There are 4 nested groupings, the coarsest first. Each group lies inside one group of the grouping before and may be the whole of it. The rows also spread widely along 15 directions, which tell nothing about the answers.
(in the rows, 128 means zero)
Some rows, each with its group in each grouping after it:
[111  92  92 149 160 169  98 170 161 130 104 104 107  96 131 142 123 146
 129 146  59 124 143] | Mamin getik j388 j115
[137 157  91 120 143 173 137 122  97 127 160  94 138 148 114 122 121 160
 141 151 104 143  95] | fareg Mibik j607 j541
[131 150  91 148 127 123 108 128 122 123  86 153  77 113 102 116  80 161
 132 125 113 102 114] | suri felog j216 j512
[103 118 127 128 151 110 156 120 138  91 151 120 156 136 122 155 128  46
 134 113 104  49 129] | suri vik j967 j30
[134  75 153 125 114 116 153 157 140 135  70 160 148 101 137 120  91 120
 148 142 107 141 164] | Mamin benev j101 j974
[ 99  81 139 153 107 177 130 152 129 108 157 144 155 126 130 120 123  97
  93 179 179  99 137] | suri vipi j571 j597
[127 183 110 124 117 147 152 105 107 105 187 119 135 147 134 103 122 129
 120 113 123 144 134] | Mamin zinu j137 j345
[130 118 122 137 119 146 137 150 121 124 104 105 133  98 113 114  62 161
 101 127 108 137 123] | Mamin getik j388 j231
[140 128 152 155 123 124 123 103 152 172  86 164 109 121 136 146 154  86
 107 139 150 133 125] | Mamin zinu j434 j196
[146 120 121  97 162 103 170 128 120 151 176  99 126 106  94 140  74 115
 170  80 124 131 196] | suri fas j349 j562
[155 141 125 123 141 107 161 110 145 179 117  91 150 116 158 174 139  78
 139 105 138 127 179] | suri fas j349 j788
[114 200 147 122 100 161 119 103 107  87 130 162 127 132 161 122 181  99
 125 136 122  96 108] | Mamin getik j95 j98
[ 98 122 176  88 134 166 114 128 126  95 197 135 120 146  99 148 153 104
 112 130 161  99 155] | fareg vuk j708 j60
[100  95 112 138 107 135 140 133 158  96 150 131 173 178 132 123 150  56
 118 167 168  95 151] | suri felog j866 j118
[161 141 130 151 104 127 128  89 122 149 134 186 120 148 157 160 115  98
  69 154 169 151 140] | Mamin saned j13 j865
[119 152 125 174 106 138 182 117 143 139 159 139 150 116 183 101 145 120
 141 105 130 121 180] | fareg vuk j708 j738
[139 147 149 126  89 126 152 114 124 109 150 150 149 136 166 121  88 127
  84 110 138 156 178] | fareg Mibik j421 j783
[128 188 124 130 120 124 151 109  95  93 152 168  93 147 106  73 119 169
 172 108  98 108 104] | fareg Mibik j86 j193
[114 118  94 113 116 145  95 139 132  93 104 168 109 142 115 135 117 125
 143 162 144 124 167] | Mamin saned j882 j603
[119 157 121 135 147 150 117 136 149 149 111  84 100 116 119 115 156 118
 134 131 102 121  91] | suri vik j703 j718
[ 92 170 110 122 143 116 108 102 167  92 135 124  95 166  84 132 161  81
 122  91 125  80 121] | Mamin benev j101 j430
[118 162  88 112 159 106 122 112 140 116  97 122  98 125  92 157 136 124
 185  87 114  72 162] | Mamin zinu j264 j616
[171 186 118 115 146  87 142 112 117 157 111  94  95 174 137 134 129  96
 142 146 108 137  77] | suri vik j967 j267
[167 130 132  81 154 137 152  91 106 139 173 143 159 134 115 182 143 145
 146 126  99 142 148] | suri fas j501 j846
[144 174 151 141 122 172 148  98  90 113 128 139 144  74 135 151 107 200
  80 102  74 103  82] | Mamin getik j249 j584
[147 133 140 119 109 141 145 113  98 106 130 184 140 121 133 119  96 177
 126 129  93 145 136] | fareg Mibik j86 j971
[121  80 131 124 124 118 147 159 164 108 152  84 152 190 104 107  85 129
  88 152 112 152 118] | fareg Mibik j607 j717
[123  84 142 136 125 198 127 147 146 150 164 145 145 120 139 122 205 151
 143 193 144 144 143] | suri vik j703 j54
[123 159 125 154 113 123  95 100 170 156 104 187  67 140 142 136 181  77
 117 130 186 129 172] | Mamin saned j882 j412
[128 159 140 151 128 117 147 156 106 108 159 130  87  93 163 101  60 137
 128 101 100  95 153] | suri felog j591 j235
[124 126 135 121 123 126 122 157 132 138 134 128  97 131 157 143 129 102
 169 139 192 107 225] | fareg Mibik j421 j783
[127 159 119 132 121 182 142 112  99 106 182 146 136 112 113 122 142 190
 131 128 131 114 127] | Mamin getik j95 j98
[128  87 174  98 128 148 117 150 102 111  88 187 119  79 119 142  87 139
 148 134  97 115 155] | fareg Mibik j86 j193
[136 150 139 152 117 145 123 124 123 158 115 139 100 105 150 146 147 120
 127 142 172  96 140] | suri fas j349 j562
[136 115  99 126 103 135 132 116 101 108 141 146 155 158 119 146  84 101
  97 178 184 119 129] | suri vik j967 j30
[120 121 138 120 112 172 159 137 120 118 150 137 168 122 146 111 166 150
 172 144 128 125 164] | fareg Mibik j607 j541
[154  82 142 110 163 157 123 128  98 159 167 156 103 103  75 138  37 153
 101 138  95 189 126] | fareg vuk j708 j738
[135 104  67 136 157 184 140 119 113 147 176 158 130  89  88 117 112 198
 175 125 102 168 178] | Mamin zinu j137 j345
[135 122 151 117 164 188 113 129 111 146 156 155  99  58 118 165 127 196
 140 104  93 123 172] | fareg Mibik j421 j783
[131 114 182  87 146 149 151 102 103 121 147 178 152  71 102 162 116 128
 143  77  97 109 172] | fareg Mibik j607 j541
[124 158 126 130  92 141 110 126 147 115  94 130 126 120 168 156 141 129
  98 128 165 116 184] | Mamin getik j249 j584
[146 166 163 118 144 100 126  92 140 160 149 152  66 183  78 108 178  84
 143 136 145 129  73] | suri fas j349 j562
[110 136 150 110 128 108 149 150 127  77 141 140 117 151 130  86 133 101
 175 133  69  93 114] | suri fas j349 j788
[149 102 126  85 147  98 159 118 161 119 141 104 171 176 107 152 129 120
 126 125  62 155 129] | suri fas j501 j846
[114 108 102 138 122 110 192 156 158 111 172  72 160 177  90  58  92 146
 149 124 116 151 130] | Mamin benev j101 j974
[129 152 187 139 136 119 164  93 139 143 168 135 122 137 104 126 154  97
  96  94 138 106  99] | Mamin zinu j137 j345
[112 145 134 121 111 126 126 126 179  91  97 147 120 159 101  71 172 163
 129 119  54 152  97] | Mamin getik j388 j231
[124 143  48 101 141 177 119  86 112 122 170 119 158 147  75 157 131 138
 142 134 167 148 161] | Mamin zinu j434 j196
[101  96 104 191 136 189 126 145 158 170 127 106 130  98 129 106 140 124
 116 148 137 129 128] | fareg Mibik j86 j971
[142 134 135 138  98 155 125 118 143 153 137 177 103 160 103  73 185 169
 145 174 168 181 126] | Mamin getik j388 j231
[162 145  82 120  96 135 126 106 104 102 116 169 151 157 160 138  95 159
 105 170  93 171 124] | suri fas j501 j846

New rows, each followed by its group in each grouping:
[142  88 126 157 117 140 163 157 126 152 149 123 155 108 185 148 104 102
 132 156 163 128 213] | Mamin getik j388 j115
[135 108 161 129 133 124 152  76 144 148 116 189 155  93  97 152 126  78
 112  87 122 129 156] | Mamin getik j249 j584
[156 124 135 148 138 156 146  97 114 195 147 152 129 116 107 132 140 109
 129 154 176 142 114] | suri felog j591 j235
[112 117 128 121 112 123 123 130 156  92 183 141 103 213  74  84 117 146
  97 152 144 153 114] | fareg vuk j708 j60
[132 166 165 140 124 131 117  92 140 153  88 188  88  87 116 125 155 103
 123  94 118 123 124] | Mamin getik j95 j98
[145 124 118 109 133 124 175  91 132 100 157 155 180 132 112 160 117 173
 124  89  79 124 161] | Mamin benev j101 j430
[126 102 155  91 112 125 115 182 145  89  73 105 130 104 153 149  74 177
  96 124  76 137 170] | Mamin zinu j137 j345
[128  85 112 157 117 148 124 135 170 155 118 118 154 113 148 145  95 102
  59 139 140 160 164] | suri felog j591 j235
[103 128 108 147 118 141 140 172 152 121 147  59 122 173 109  89 136 125
 138 166 170 109 117] | Mamin getik j95 j98
[145 169 155 154 136 120 199 113  79 130 188 159 115  94 141  94 104 154
 178  93 106  98 137] | Mamin zinu j434 j196
[107 115 124  93 147 122 116 141 141 121 117 118 117 128  87 131 118  68
 164 121 147 101 164] | suri felog j591 j235
[137 152 131 148 116  95 155 129 126 112 116 157  98 141 107 106 109 167
 150 119 125  89 121] | Mamin getik j95 j98
[140  96 104 132 141  78 134 150 154 118 129 153 111 158 169 114  72  45
 139 142  57 159 175] | suri felog j216 j512
[126 108 138 128 147 152 150 126 131 156 143 108 142 127  94 121 138 111
 141 144 136 136 111] | Mamin zinu j434 j196
[114 102  89 115 117 164 101 144 155 118  67 139 140  83 103 119  90 161
 122 119  89 174 170] | Mamin getik j95 j98
[ 99 109  96 126 132 180 129 127 159 137 160 120 143 117  95 113 159 144
 154 112 154 144 192] | fareg Mibik j86 j193
[126 157 134 122 118 159 112 112 140 153 124 166 106 100 155 116 180  95
 153 123 140 145 177] | suri felog j216 j512
[118 155 146 143 132 140 110 108 138 117 116 149  93 140 105 162 164 128
  99 133 149  59  88] | Mamin saned j13 j865
[143 117 149 146 158 162 130 133 151 182 151  86 111 110 117 177 146 164
  86 132 141 123 119] | Mamin benev j101 j974
[134 117  88 110 100 134 143 134 142 109 136 121 153 162 101  89  95 181
 129 140 135 193 164] | Mamin zinu j264 j616
[146 109 107 148 127 112  92 137 152 136  94 176  71 163 108 117 107 143
 115 176 119 145 107] | suri felog j591 j235
[120 105 109 135 101 185  93 143 137 147  62 142 140  97 156 134 129 128
 119 169 148 161 166] | fareg Mibik j86 j971
[142 142 107 113 126 132 144 116 133  99 129 158 142 161 143 137 159 160
 157 150  79 132 136] | Mamin saned j882 j603
[150 173 181  82 114 116 151 110  86 108 106 145 136 105 136 159  97 152
 131  90 120  96 146] | fareg Mibik j607 j717
[130 156 137 111 102 173 132  66 139 124 124 152 170 128  85 163 186 191
  81 108 168 124 121] | Mamin zinu j137 j345
[117 153 107 176 113 129 119 129 148 176  71 126  79 119 100  65 113  82
 130 138 175 140  98] | suri vipi j571 j597
[108  96  96 146 112 165 158 158 133 142 136  84 180 103 141 118 112 102
 149 148 188 109 191] | suri felog j866 j118
[113 128 124 148  78 162 134 129 147 115 128 141 163 167 171  89 141  95
  90 177 138 171 125] | fareg vuk j708 j738
[118 142 119 141 163 160 143 127 139 170 159  88 103 103  76 129 151 157
 158 103 154 106 133] | Mamin benev j101 j974
[115 181  51 158  96 149 140 129 129  89 119 109 134 127 148 116 102 223
 138 104 131  98 176] | fareg Mibik j421 j783
[117 128 192 121 115 101 155  94 134 118  91 202 148  92 150 158 123  35
 124  80 118  81 175] | fareg vuk j708 j738
[134  99 104 132 141 129 135 146 145 135 128 103 132 165 115 127 111 123
 123 167 109 150 116] | Mamin zinu j137 j345
[104 120 119 141 135 126 151 129 160 118 121 132 135 128 110 114 155 115
 162 110 112  96 150] | Mamin zinu j137 j345
[114 182 107 152 101 125 129 126 112 117  84 124 102  99 134 106  77 122
 118  99 152 102 141] | Mamin zinu j137 j345
[128  91  66 163 142 124 143 173 147 146 136  88 125 155 151 104 100  91
 159 189 119 140 140] | suri vik j967 j30
[115  85 159  81 132 134 142 113 182 131  88 140 185  93  88 143 144  91
 128  79  88 163 182] | Mamin getik j95 j98
[134 159  69 140 126 125  92 159 140 129 119 131  48 162 141  89 127 159
 173 168 124 143 150] | suri felog j216 j512
[ 84 188  95 166 131 135 104 124 122 119 113 150  43  82  91  83 108  91
 168  77 163  66 157] | Mamin getik j388 j115
[113 148  76 169 106 172  87 109 141 133 113 161 103 106 131 121 122 120
  83 144 152 138 135] | suri vik j703 j54
[134 141 138 115 107 144 139 155 123 135 112 111 132 125 173 104 150 112
 159 169 133 144 141] | suri vik j967 j30
[147 163 136 167 115 146 157 116  99 153 130 148 115 131 149 106 139 149
 146 153 139 113  97] | fareg Mibik j607 j541
[138 159 115 144 134 143 146 136 133 168 129  45 125 112 138 142 107 147
 103 116 151 135 133] | Mamin zinu j434 j196
[131 114 126 151 136 164 152 133 163 165 102 124 151  88 147 101 174 164
 153 130  44 161 114] | suri fas j501 j846
[103 117 120 134 118 146 131 143 165 109 135 128 115 132  78  74 120 188
 119 112 107 152 131] | Mamin zinu j137 j345
[121 128 125 105 123 152 118 150 130 118  88 155 106  86 106  84 118 165
 178 117  83 162 163] | Mamin getik j388 j115
[133 127 123 126 123 131 154 116 151 160 145 104 148 139 120 120 136 102
 128 123 164 166 168] | Mamin zinu j434 j196
[115 137 144 107 127 157  94 128 158 128 142 155  88 123 114 123 189 142
 135 134 141 136 157] | suri vik j967 j30
[153 168 121 127 145  85 145 117 180 133 111  97 110 193 143 125 191 139
 133 132  49 133  77] | suri vik j967 j267
[118 145 106 166 115 109 122 142 125 118  79 149  96 141 141 119 112  72
 151 160 146  75 120] | Mamin getik j95 j98
[108 157 132 140 123 164 117  75 173 141 122 157 128 118  94 117 183 134
  96  81 115 142 123] | fareg Mibik j607 j717
[142 101  87 121 139 176 133 113 127 159 128 114 162 137  74 138 117 169
 125 153 133 171 117] | fareg Mibik j607 j541
[100  77  86 124 172 182 110 144 135 116 146 109 145  94  73 165 100 124
 128 130 100 104 147] | Mamin getik j95 j98
[128 100 141 134 147 130 158 167 123 127 142 109 112  87 108 125  59 178
 139 109 109 109 160] | Mamin saned j882 j603
[129 135  90 131 154 138 127 139 119 133 131  97 112 154 111 157 123 135
 166 152 146  83 137] | fareg Mibik j421 j783
[145 141 136 123 121 131 139 100 122 159 102 153 130 116 100 142 140 124
 144 128 181 108 137] | suri felog j591 j235
[132 103 152 152 122 108 157 115 163 131 141 133 156 143 141 153 121  97
  71 123 111 110 125] | suri fas j501 j846
[136 164 113 122 108 143 153 142 118 111 133 112 140 125 172 109 133 167
 157 133 106 119 154] | suri felog j216 j512
[120 130 141 157 120 160 128 134 131 111 128 157 119 101 152 121 128 166
 103 134  83 120 119] | Mamin zinu j434 j196
[124 102 123  79 148 125 120  83 143 117 119 176 142 138  37 141 116  99
 127 101 105 157 136] | Mamin zinu j137 j345
[136 152 119 129 111 142 156 105 141 162  95 111 153 111 110 110 135 143
 130 104 143 161 137] | Mamin zinu j137 j345
[140 170 182 100 137 140 132  91 103 133 156 132 114 111  99 158 133 120
  85 101 141 102  90] | suri vik j967 j267
[123 155 119 126 106 125 130 116 133  97 130 128 140 169 147 113 120  67
 102 146 121 140 122] | Mamin getik j249 j584
[134 100 145 131 138 119 128 145 127 127 120 154 100 130 110 155  99 153
 140 138 145  87 160] | fareg Mibik j421 j783
[111  63 148 192 115 153 158 183 181 174  85 110 144  94 160 100 143 138
 138 155 129 119 153] | fareg Mibik j607 j541
[101  92 109 137 138 166 106 167 123  92 111 135 122 139 124 153 125 143
 147 189 112  62 115] | fareg vuk j708 j738
[131 116  98 120 140  93 148 141 126 123 134 152 100 154  80  69  89 105
 204 136 116 134 147] | suri felog j866 j118
[130 132  90 134 138 125 136 139 131 110 141 124 118 147 116 114  98 135
 144 138  93 132 135] | Mamin getik j95 j98
[106 113 103 172 111 175 100 146 112 116  86 177 113  75 163 140 108 122
 127 164 141  92 158] | Mamin zinu j434 j196
[129 156 107 121 138 147 133 116 127 148 175 115 104 135  84 104 128 126
 147 116 159 156 150] | Mamin getik j95 j98
[140 154 101  90 116 116 149 115 103 101 156 151 123 165  94  87  85 135
 164 129 135 170 151] | Mamin saned j882 j412
[ 96  73 147 165 120 122 167 115 166 113 119 148 169 129  64 110  98 123
  90 100 128  85 107] | fareg Mibik j86 j971
[140 136 131  90 136 113 128 121 137  89 149 162 114 168 117 142 154 165
 156 129  92 126 158] | Mamin zinu j264 j616
[110 168 126 110 119 115 161  89 149  90  72 146 156 101  78  90 107 150
 129  47  42 126  99] | Mamin saned j882 j412
[120 135 143 108  96 132 140 140 114 119 108 147 128 130 121  86 110 115
 168 136 167 136 166] | fareg Mibik j607 j717
[155 112 133 124 116 113 149 111 151 136 109 122 166 168 132 169 119 144
  84 140 129 136 133] | fareg Mibik j607 j717
[150 129 116 139 131 148 168 128 116 172 130  66 156 104  91 144  82 173
 110 120 168 130 125] | Mamin getik j95 j98
[121  64  86 162 152 123 164 129 171 130 163 129 168 149 104 150 118 107
 130 133 112 110 168] | Mamin getik j95 j98
[153 158 143 103 116 141 118 125 116 141 121 125  85 121  77 109  98 228
 111 118 144 173 118] | Mamin zinu j264 j616
[110 140 134 136 147 136 120 153 127 108 151 139  89 110 152 115 121  79
 153 126  83 107 153] | Mamin getik j95 j98
[119  80 128 124 135 154 139 146 163 134 187 104 137 172  72 104 157 160
 120 171 152 147 110] | suri vik j967 j30
[106 138 164  96 113 125 109 127 120 113 128 142 106 117 111 130 108  41
 109 120 192 107 158] | suri vik j967 j267
[133 113 117 122 108 111 103 144 166 118  65 157 102 124 123 128 103 153
 118 126 111 150 180] | Mamin getik j388 j231
[111 172 179 154 101 148 123 142 142 144 141 133  73 117 152  53 153 104
 110 127 142 136 106] | suri felog j216 j512
[120 133  82 154 147 126 161 120 154 148 149  88 142 150 116 129 135  96
 150 120 141 111 147] | Mamin benev j101 j430
[100  80 205 123 146 197 121 135 125 187 133 106 137  30  85 155  92  68
  79  95 194 122 161] | fareg Mibik j421 j783
[136 129 121 141 111 133 122 120 163 148  76 147 124 128 127 144 172 168
 133 143 138 114 135] | suri fas j501 j846
[113 116 141 112 141 140 106 115 163 115 141 174 109 150 105 141 181  95
 133 135 117 126 145] | Mamin benev j101 j974
[148 142 145 154 143 133 130 118 114 168 129 187  76  85 157 138 125 122
 160 116 122 118 176] | fareg Mibik j607 j717
[103 147  91 133 117 150 107 149 139 101 104  98 105 128 100 127  99 189
 128 116 153  90 154] | fareg Mibik j421 j783
[135 142 119 141 107 157 123  99 125 148 106 161 135  79 117 144 103 135
  93 105 159 144 165] | Mamin getik j95 j98
[131 116 126 107 123 142 109 106 117  95  95 229 131 103 128 155 133 119
 148 135  98 110 169] | suri vipi j571 j597
[120 134 121 123 141 153 120 114 130 113 160 160 119 131 130 157 165 121
 140 131 126 102 164] | Mamin zinu j137 j345
[116 210 145 106 127 163 119  81 116 115 179 134  98 126  78 126 176 147
 120  83 163 105 119] | Mamin getik j95 j98
